Every row belongs to one group in each of 2 separate groupings. Each group adds its own fixed numbers to the row, and there is some noise. The rows also spread widely along 6 directions, which tell nothing about the answers.
(in the rows, 128 means zero)
Known rows, each followed by its group in each grouping:
[140 132 117  91 168 129  98 118 117 144 152 135 143 131 101 122 115 143
 108 142 116 136 140 105 158 141 103 189 118]  Q_367 Q_323
[139 147  94 100 145 180 114 151  87 158 138  99 146 165 113 101 130 139
 104 174 116 211  99  97 100 105 102 183 109]  Q_428 Q_323
[127 142  68  83 154 129  95 118 100 145 132 152 170 110 114 101 143 158
 138 156 117 123 123  92 133  87  92 168 106]  Q_678 Q_214
[169 126 129  96 143 172 100 148  93 132 156 102 166 125 134 106 144 162
  91 184  98 229 129 104 123 133 110 172 122]  Q_678 Q_872
[138 135  53  98 172 173 113 137 102 179 115 117 169 173 120 117  97 149
 112 190 111 145 118  78  78  84 114 191  86]  Q_148 Q_214
[136 150 109 119 165 161  94 117  66 133 143 119 142 149 110  87 119 160
  90 165 123 156 119  92 118 105 118 176  99]  Q_731 Q_872
[138 125  76  90 175 130  91 131 112 152 146 126 159 148 102 122 133 150
 122 152 110 139 130 117 142 127  95 176 112]  Q_428 Q_214
[156 155  86 106 128 219 153 175  77 112 133 117 143 145 158  95 136 180
 101 184 147 200 109  85  99 141 116 115 116]  Q_731 Q_872
[138 142 144 106 147 172 105 125  94  89 150 128 149 128 106 108 144 177
  80 146 140 179 128 104 126 125 115 149 124]  Q_827 Q_872
[128 141 109  98 136 210 141 150  78  95 120 142 124 113 150 110 147 164
 106 165 161 178 105  81 130 131  99 142 113]  Q_367 Q_214
[131 141 159 114 134 191 110 116 123  91 141 127 157 142 106 105 142 194
  78 142 145 207 102  93  96 106 129 136 128]  Q_827 Q_872
[133 134 106 101 164 186 124 133 106 119 132 124 146 154 122 111 116 169
  89 165 122 165 119  89 104 113 117 158 100]  Q_148 Q_872
[150 125 118  95 162 150  97 126 135 138 156 129 151 134 121 128 125 174
 103 152 114 164 131 110 140 148 115 159 131]  Q_367 Q_872
[131 127 111  82 138 187 131 151 102  90 135 128 140 117 133 118 143 172
 104 171 140 163 122  84 138 136 103 150 121]  Q_678 Q_214
[170 145 100  93 156 128  91 129 129 161 152 145 183 135 105 107 131 154
 113 129  94 146 145 114 148 136 105 151 135]  Q_731 Q_323
[179 123 114 109 155 175  80 150  80 164 143 111 170 124 142 115 137 133
  94 190 104 245 123 106 133 134 106 198 120]  Q_367 Q_214
[151 147 104  97 146 195 130 161  46 130 142  95 124 152 108 108 117 137
  82 185 138 180 126  80 112 118 109 205  93]  Q_827 Q_323
[152 146 128  90 126 154  91 131  95 138 144 143 189  96 125  88 168 144
 118 147 101 219 123 108 132 104  98 163 123]  Q_678 Q_323
[152 128 131 104 165 154  93 124 119 130 155 127 151 132 122 121 133 168
  98 154 114 181 132 104 140 142 114 164 126]  Q_367 Q_872

New rows. What belongs after each?
[143 128  73  84 180 132  85 132  75 157 148 109 152 132 107 118 118 136
 112 183 104 136 141  92 149 113  95 218  98]  Q_678 Q_214
[157 129  97  82 111 197 131 171 111 119 124 129 172 121 154 110 159 169
 117 182 123 225 110  87 109 130  99 129 126]  Q_678 Q_214
[128 157  47 104 155 170 109 136  61 142 118 156 162 103 140  87 151 143
 130 158 127 143 120  95 113  80  84 164  84]  Q_148 Q_214
[141 130  74  98 177 144  97 120 121 185 137 115 156 174 109 127  97 165
 120 175 121 147 113  80  87  94 127 188 102]  Q_367 Q_872
[156 139 111  94 156 152 101 138 101 142 155 120 153 144  92 115 123 148
  97 155 115 157 139 102 133 123 110 190 117]  Q_827 Q_323
[132 150 127 102 150 138  75 111 101 141 152 128 169 128  99  89 154 134
 108 126 103 199 120 126 144 106  93 173 121]  Q_428 Q_323
[121 155 153 115 122 193 113 129  85 109 131 127 153 133 120  84 167 149
  93 141 128 252  88 107 109  98 103 148 123]  Q_428 Q_323
[165 128 115 102 150 174  92 150  77 129 150 114 163 123 120 108 147 147
  86 176 121 210 134 108 138 131 102 181 116]  Q_827 Q_214
[125 124 153 114 153 181  89 114 113 120 132 101 159 169 100 116 130 155
  78 168 120 241  93 102 112 111 116 176 119]  Q_428 Q_214
[130 131 102  95 148 199 128 155  75  98 132 110 127 142 129 113 146 154
  97 173 141 196 110  99 135 145  95 159 115]  Q_428 Q_214
[115 139  99  84 153 168 139 137 116 117 136 111 124 169  98 121 119 163
 106 150 138 137 113  91 118 129 106 161 112]  Q_428 Q_323
[175 134 107 110 150 181  88 143 101 185 144 103 174 152 135 107 125 155
 101 193 103 246 109  97  84 104 126 181 116]  Q_367 Q_872
[143 145 132 125 156 160  82 112  74 118 135 134 166 120 114  86 148 148
  90 148 122 198 116 110 150 114 109 167 117]  Q_731 Q_214
[147 154 108 101 138 179 133 150  76 117 139 134 142 129 125  91 140 153
 104 148 132 162 133  97 140 140 103 152 111]  Q_731 Q_323
[157 134 101  92 154 130  92 130 131 168 143 142 169 128 116 121 131 146
 124 143 105 163 137 110 134 126 107 176 125]  Q_367 Q_323
[143 158  78 103 161 171 109 153  25 145 143 100 128 148 102  95 117 124
 100 192 132 158 129  83 117  98 102 230  81]  Q_827 Q_323
[158 140  99  95 147 151 100 141 123 173 143 138 172 133 126 114 130 147
 123 151 110 188 120  99 114 112 107 174 124]  Q_367 Q_323
[131 146  61  99 153 172 109 128 124 157 112 166 193 131 136 100 139 166
 133 152 113 159 105  93  83  73 105 141 108]  Q_148 Q_214
[162 142  93 100 146 170 101 148  97 145 151 113 165 145 119 107 139 168
 105 171 123 184 126 101 104 113 113 164 118]  Q_827 Q_872
[151 137  93  92 155 150 102 130 126 133 153 136 166 136 102 116 135 181
 109 145 126 146 132 102 116 119 115 146 120]  Q_827 Q_872
[134 131 115 109 177 122  60 101 117 150 144 132 182 140  92 108 145 149
 110 142 100 177 119 126 143 105  99 183 120]  Q_428 Q_214
[154 148  65 101 172 154  91 139  66 159 143 128 166 118 128  94 140 143
 108 169 102 159 146 104 124 108  97 180  91]  Q_148 Q_872
[149 132 149 106 156 159  88 123 106 106 159 140 154 102 130 109 158 167
  92 135 122 197 136 113 167 152 105 151 132]  Q_367 Q_872
[154 136  85  94 149 177 111 150 103 147 138 125 150 137 139 115 130 167
 117 171 127 182 114  89 109 124 109 154 120]  Q_367 Q_872
[147 123 121  87 164 163 125 143 115 143 148 118 130 150 114 137 109 150
  92 168 124 168 133  91 136 152 114 184 116]  Q_367 Q_323
[150 139 132  96 148 156  97 136  76 140 152 107 159 121 111  99 137 129
  91 175 101 213 133 101 140 122 101 203 111]  Q_678 Q_323
